There are 9 hidden switches. A switch that is on adds its own fixed numbers to the row, and there is some noise. The rows also spread widely along 13 directions, which tell nothing about the answers.
In the rows, 128 means zero.
Known rows, each followed by its switches (1 for on, 0 for off):
[160 120 105 102 117 149 121 142 186 124 152 106 142 151 149 112 136 113
 134  93 121 122 102] | 1 0 1 0 0 0 0 0 1
[ 75 180 168 173  97 127 131 106 135 143 171 144 101 123 116 158 204 143
 190 118 100 143 155] | 1 1 1 0 1 1 0 0 1
[110 102  98 161 117 117 146 128  94 128 157 128  97 132 134 119 174 148
 147 171 102 124 159] | 1 0 0 0 1 0 1 1 0
[157 171 163 175 101 128 114 125 161 113 164 139  91 127 104 138 168 161
 152 128 108 139 136] | 1 1 1 1 0 0 0 1 0
[119  94 159 143 122 171 136 120 129 161 162 113 112 105 152 131 134 157
 136  80 111 126 136] | 1 0 0 0 1 0 1 1 1
[ 81  78 105  81 139 162 131 158 129 138 142 132 134  85 182 147 129 110
 135 115 135 130 122] | 0 0 0 0 0 0 0 1 0
[133 126 123 144  94 128 138 136 137 137 161 144 116 116 144 139 139 140
 141 113 127 134 128] | 1 0 0 1 0 0 0 1 0
[169  68  58 127 142 126 122 121 141 109 113 119 125 166 162  95 143 121
 143 170 137 130 128] | 1 1 0 0 1 0 1 1 0
[109  85 150 133 131 166 152 121 110 149 193 111  59 101 149 154 133 168
 125 119  85 116 169] | 0 0 0 0 0 0 1 1 0
[126  96 121 146 100 145 155 123 137 144 155 120 113 132 140 114 142 151
 139 128 110 138 141] | 1 1 1 0 0 0 1 0 0
[143 127 145 101 136  61 123 124 111 158 115 111 140 154 132 152 158 110
 193 115 154 146  90] | 1 0 0 0 1 1 0 0 1
[ 69  94 124  67  79 100 178 143 125 142 113 111 127 115 141 163 108 111
 103  96 159 155 105] | 1 1 0 0 1 1 0 1 0
[183  89 185 140  87 146 138 158 170 138 155 118 135  75 156 121 104 152
 161  89 145 166 108] | 1 0 1 1 0 0 0 1 0
[146 123 106 112 113  84 159 118 153 153 136 132 105 121 116 128 126 121
 110 129 123 144 140] | 1 1 0 0 0 1 0 0 0
[139  62 123 113  89  65 189 136 115 156 114  72 137 134 101  86 111 121
 121 148 127 160 117] | 1 0 0 1 1 1 1 0 0
[136 157 128 140 173  84  84  81 119 110 111 157  67 179 138 185 189 127
 207 161 152 157 140] | 1 0 0 1 1 1 0 1 0
[ 88 159 170 115 120 148 134 155 122 131 168 107 127  94 111 157 180 142
  97  90  66  85 125] | 0 0 0 0 0 0 1 1 0
[122 113 146 141 101 115 131 119 130 145 108 108 131 150 118 118 131 139
 132 113 136 144 113] | 1 1 0 1 1 0 0 1 1
[156 133 164 168 130 102 109 107 133 112 118 106  87 157 107 119 163 151
 162 159 120 157 143] | 0 0 1 0 1 0 0 1 1
[113  92  98 133 127 125 140 163  96 145 129 143 126  87 129 129 133 145
  79 141 135 117 129] | 0 1 0 0 0 1 0 1 1
[102 135 157 221 120 187  83 102 138  86  81 147 181 141 128  73 186 138
 148 116 104 175 133] | 1 0 0 0 1 1 0 1 0
[146 110  49 109 174 140  90 100 120 130  91 140 137 212 166 137 157 118
 118 116 141  99 105] | 1 0 0 0 0 0 1 1 1
[ 95 109 105 169  97 142 126 115 139 138 129 122 165 143 142  79 169 113
 181 137 108 141 134] | 1 1 0 0 1 0 0 1 1
[ 98 157 117 141 103 135 125 139 157 134 126 163 149 102 133 122 161 119
 138 103 140 157 119] | 1 0 1 0 1 0 0 0 0
[ 95  94 151 122 131  96 151  75  84 152  81 113  85 174 136 162 134 147
 123 135 124 154 153] | 0 0 0 0 0 0 1 1 0
[133 129 161 155 152 111 120 127 120 136 122 144 103  97 123 128 157 148
 138 146 115 155 149] | 1 0 0 0 0 0 0 0 0
[148 144 144 151  79 103 163 120 156 157 158 139  98 111 132 149 157 155
 141 116 134 131 151] | 1 1 1 1 1 0 1 0 1
[ 80 123 104 111 164 106 112  92 120 122 116 123  80 183 129 166 179 112
 177 165 134 140 125] | 1 1 0 1 0 1 1 1 1
[147 136 101 182 118 142 102  92 144 122  95 171 113 159 136 129 151 159
 120 123 166 149 131] | 0 1 1 1 1 0 1 1 1

New rows. What belongs after each?
[  6  76  67 112  64 169 172 152 141 138 127 119 171 116 140  87 123  91
  99 108 127 160 111] | 1 0 1 0 0 1 0 1 1
[115 101 115 149  86 126 147  78 133 116 126 122 103 190 151 144 151 135
 170 129 137 158 138] | 1 1 0 1 1 1 1 1 0
[105  75  61 129  82 108 163 123 142 146 105 154 134 107 167 106 111 107
 131 150 178 168 139] | 0 1 0 0 1 0 0 1 1
[103 119  95 119 103  72 156 131 112 155 104 137 128 132 105 128 133 120
 108 138 154 151 118] | 1 1 0 1 1 1 0 0 0
[ 78  92 163  94 102 135 156 158 131 147 143  87 134  83 134 134 124 121
 125 104 114 133 123] | 0 0 0 1 1 0 0 1 0
[117 145 125 133  75 166 131 125 168  89 147 133 119 143 147 158 157 141
 105  93 120 126 134] | 0 1 1 0 1 1 0 1 0
[167 118 106 111 112 104 136 135 161  91  93 115 134 157 123 118 134 123
  74 138 133 148 123] | 0 0 1 0 0 1 0 0 0
[133 140 187 157 108 155 119 105 145 123 158 141  71 116 145 181 143 167
 156  90 136 159 145] | 0 0 1 1 1 1 0 1 0
[224 140 157 156 126 107  86 120 168 128 118  92 170 165 111  83 149 122
 179 103 125 130  85] | 0 0 0 1 1 0 0 1 1
[112 131 115 138  87 109 147 123 150 126 126 137 121 121 127 121 143 124
 126 130 131 153 137] | 1 1 0 0 1 0 0 1 0
[149 138 132 110 141  71 133 101 122 156 114 122  82 146 111 164 143 137
 123 127 129 135 143] | 0 0 1 0 1 1 0 1 0
[209 104 145 166 100 125 124 152 126  68 172 100  97 168 145 119 151 170
 149 159 115 135 122] | 1 0 0 0 0 0 0 0 0
[ 85 107 125  99 145 125 129 113 115 112 100 107  76 170 137 162 141 137
 105 145 129 146 145] | 0 0 1 0 1 0 0 0 0
[ 68 177 158 166  75 128 144 151  79 158 201 129 124 129 109 172 210 162
 169 104  85  90 130] | 1 1 1 1 1 1 0 0 0
[137 138 107 116  90  85 136 135 165 151 118 129 151 128 118 114 131 100
 144 116 153 152  97] | 0 0 1 1 0 0 0 1 1
[ 91 127 101 144 107 123 128 146  91 143 169 152 105 141 142 157 158 144
 163 134 148 125 111] | 1 1 0 1 0 0 0 0 1
[143 160  94 145  79  99 164 125 181 135 206 127  90 106 103 116 171 122
 146 147  90 110 158] | 1 1 0 1 1 0 1 1 0
[ 48 124 107  82 124  97 153 164 138 144 118 124 119  92  92 120 134 102
 103 148 132 157 109] | 1 1 1 0 0 0 0 0 0
[131 111 101 130 127 101 134 109 131 117 120 125 105 158 141 125 147 119
 148 165 124 151 147] | 0 0 0 0 0 0 0 0 0
[ 83  99 115 112 141 154 131 109 160 159 120 103 160 120 153  94 152  94
 144 113  95 127 150] | 0 0 0 0 1 0 0 0 1
[104 146 130 184  96 129 137  68 159 127 103 135  95 155 110 104 156 139
 122 138  98 169 186] | 0 0 1 0 1 0 0 1 0
[118 126 102 147 107  83 157  99 119 165 121 104 115 170  81  84 145 132
 125 140 101 146 137] | 1 0 1 0 1 0 1 0 0
[131 156 167 142 128  90 122  88 122 184  78 139 151 144 114 140 148 132
 136  83 120 140 124] | 1 0 0 1 0 0 0 1 0
[ 71 123 108 134 110 136 153  80 134 159 112 147 109 143 144 139 147 130
 125 110 128 155 163] | 0 0 1 0 1 0 1 0 0
[138  85 122 161  63 119 174 106 123 137 123 154  98 128 176 148 128 164
 135 126 162 169 160] | 1 0 1 0 1 0 1 1 0
[142 113 106 121  95 108 142 155 140 103 147 127 112 138 126 127 130 128
 127 137 151 164 101] | 1 0 1 0 0 1 0 0 0
[134  99 153 165 105 125 139 137 128 116 182  98  69 126 112 114 150 157
 188 162 115 161 133] | 1 0 1 1 1 0 1 1 0
[136 132  79 124 135 116 113 127 138 131 161 114  80 159 101 119 141 128
 136 145 119 123 117] | 0 1 1 0 1 0 0 1 0
[175  64  86 114 120 140 124 163 161 123 125 121 187 109 164  74 112 102
 147 113 159 157  85] | 1 0 0 0 1 1 0 0 0
[161  98 121  97  97  76 168 116 179 198 115 132 138  74 123 109  76 104
 127 100 159 167 120] | 0 1 0 1 0 0 0 1 0
[115 128 135 127 115 148 127 150 151 120 163 144 123  85 174 153 171 129
 171 126 130 136 146] | 0 0 1 0 1 0 0 0 0
[103 134 100 188  55 128 140 126 137 118 122 150 179 137 123  92 170 121
 148 121 146 154 105] | 1 1 0 1 1 1 1 1 1
[106  92 159 158 145 131 104 121 108 136 105  98 130 146 116  93 147 136
 178 141 126 162 109] | 1 1 0 0 1 0 0 1 1
[176  77 105  88 115  71 167 163 170 107 141  81 136  84 141  97 151  88
 146 191 108 131 153] | 0 0 0 0 1 1 0 1 0
[133 144  76 208  77 197  99 120 169  78 147 202 130 148 180 116 164 149
 152 113 164 166 135] | 1 0 1 1 1 0 0 0 0
[ 96 150 112 126 112  98 143  94 173 155 150 131  85 119  88 116 140 106
 160 130 126 164 129] | 1 1 0 1 1 0 1 1 0
[175 100  35  73 137 105 137 111 179 156 101 134 119 153 144 115  89 101
  63 104 155 118 125] | 1 0 0 1 1 0 0 1 0
[119  66  87  96 146  95 140  93  94 200  72 124 128 165 136 117  83 120
 117  97 184 162  94] | 0 0 0 0 1 0 1 0 1
[111 125 128 138 104 108 139 134 106 148 110 131 139 135 133 142 149 142
 115 123 145 121 126] | 0 1 0 1 1 0 0 0 1
[160 107  72 101 153 162  91 129 145 148 129 142 133 149 154 136 107 128
 110  79 161 108  89] | 0 1 0 1 1 0 0 1 0
[ 99 122 111 128 121 129 107 152 108 119 145 116 127 141 121 125 145 121
 157 126 138 137  85] | 0 0 0 1 1 0 0 1 0
[107 167 210 118 128  97 128 153 147 120  89 121 172  64 109 156 191 121
 121 119 111 132 131] | 0 1 0 1 1 1 0 0 0
[158 132 136 153 105  97 125 132 159 100 100 120 145 132 118  92 158 121
 151 155 134 171 125] | 0 0 1 0 1 0 0 0 0
[113 129 127 169 108 106 144 114 134 138 157 120 137 127 119  92 187 112
 195 162  80 152 156] | 1 0 0 0 0 1 0 0 0
[113  49 115 106  37 128 198 190 110 148 160 139 125  70 189 157  88 158
 108 110 176 148 117] | 1 1 1 0 0 0 0 1 0
[160  52 100 133  91 131 146 149 146  75 163  86  89 153 130  96 115 136
 153 170 148 166 101] | 1 1 0 1 1 1 1 1 0
[158 153 125 167 116  73 129 152 112 112 146 118 117 137  82  94 176 139
 133 177  97 133 127] | 1 0 0 0 0 0 0 0 0
[161 110 122 167 146 124 103 157 133  90 137 136 100 110 128 106 165 148
 151 187 121 150 137] | 1 0 1 0 0 0 0 1 0
[161 152 102 122 154  88 115 115 182 141 100 137 131 126  96  88 140  99
 108 132 127 151 121] | 1 0 0 0 0 0 0 0 1
[155 145  96 143  89  77 126  98 163 149  92 120 148 188  97  86 136 109
 147 118 148 159  96] | 1 1 1 0 1 0 0 1 1
[109 163  80 170 118 123 122  68 116 124 187 166  49 190 135 164 178 138
 179 148 110 141 166] | 0 0 0 0 0 1 0 0 0
[119 172 197 195  94 126 126 152 122 137 152 179 149  60 152 157 201 158
 176 115 126 140 147] | 1 0 0 1 0 0 0 0 1
[158  40 143  83  77 112 185 187 115 171 131  93 187  78 202 142 116 138
 114 100 137  92 120] | 1 1 0 0 0 0 0 1 1
[157 107  90 120 127 152 110 120 207  96 108 122 145 144 164 102 149 104
 141 131 128 142 137] | 1 0 1 1 1 0 0 1 0
[130 134 129 164 131 152 101 136 130 130 165 124 148 124 127 108 177 128
 165 121  93 116 121] | 0 0 0 0 0 1 0 1 1
[136  61  50 133 103 146 158 120 159 136 149 112 109 153 135  77 101 122
  95 147 124 136 144] | 1 1 0 1 0 1 0 0 1
[ 70 125  42 130  97 147 116  95  96 129 137 168  84 227 160 167 131 133
 144 105 169 152 101] | 1 0 1 0 0 0 0 1 0
[ 91 182 129 148  80 119 141 107 158 120 150 139 108 138 101 145 167 126
 116 110 120 136 139] | 0 1 0 1 1 1 0 0 1
[110 147 109 120 109 126 121 120 144 116 135 139 104 152 131 151 146 128
 126 108 139 137 115] | 1 1 0 0 1 0 0 1 0
[162 112 136 103 147 132 104  93 165 134  98 103 126 170 153 133 125 117
 137  90 137 134 118] | 0 0 0 0 1 0 0 1 1
[103 137 128 133 112 130 115  94 136 125  94 125 115 185 126 136 143 132
 129  98 137 160 118] | 1 0 1 0 1 0 0 1 0
[ 87 108  92 141  75 110 166 121 115 148 160 137  74 150 132 150 140 147
 144 147 145 143 135] | 1 1 1 1 0 0 1 1 1
[ 93 125  96  84 117 123 139 159 138 150 175 113 133 125 128 146 150 105
 142 110 124 104  95] | 1 1 0 1 0 1 0 0 1
[135 158  90 156  69 103 139 127 151 133 140 153 149 124 119 109 154 119
 131 120 132 135 123] | 0 1 0 0 1 0 0 1 0
[ 82 112 124  71 106 129 155 121 141 145 113 122 106 124 147 171 110 124
  77  82 141 129 128] | 0 1 0 0 1 0 0 1 0
[152 116 132 152 124 143 106 136 129 135 117 144 148 146 149 130 147 151
 153 115 145 138 106] | 1 1 1 1 0 0 0 0 0
[189 126 152 161 115  81 137 154 115 115 148 128 109 105 129 135 176 162
 161 168 132 137 138] | 0 0 1 0 1 0 1 0 0
[157 111 208 144 119 206 118 121 193 134 153  95 152  92 160 119 145 150
 136  51  90 129 146] | 0 0 1 0 1 1 0 0 1
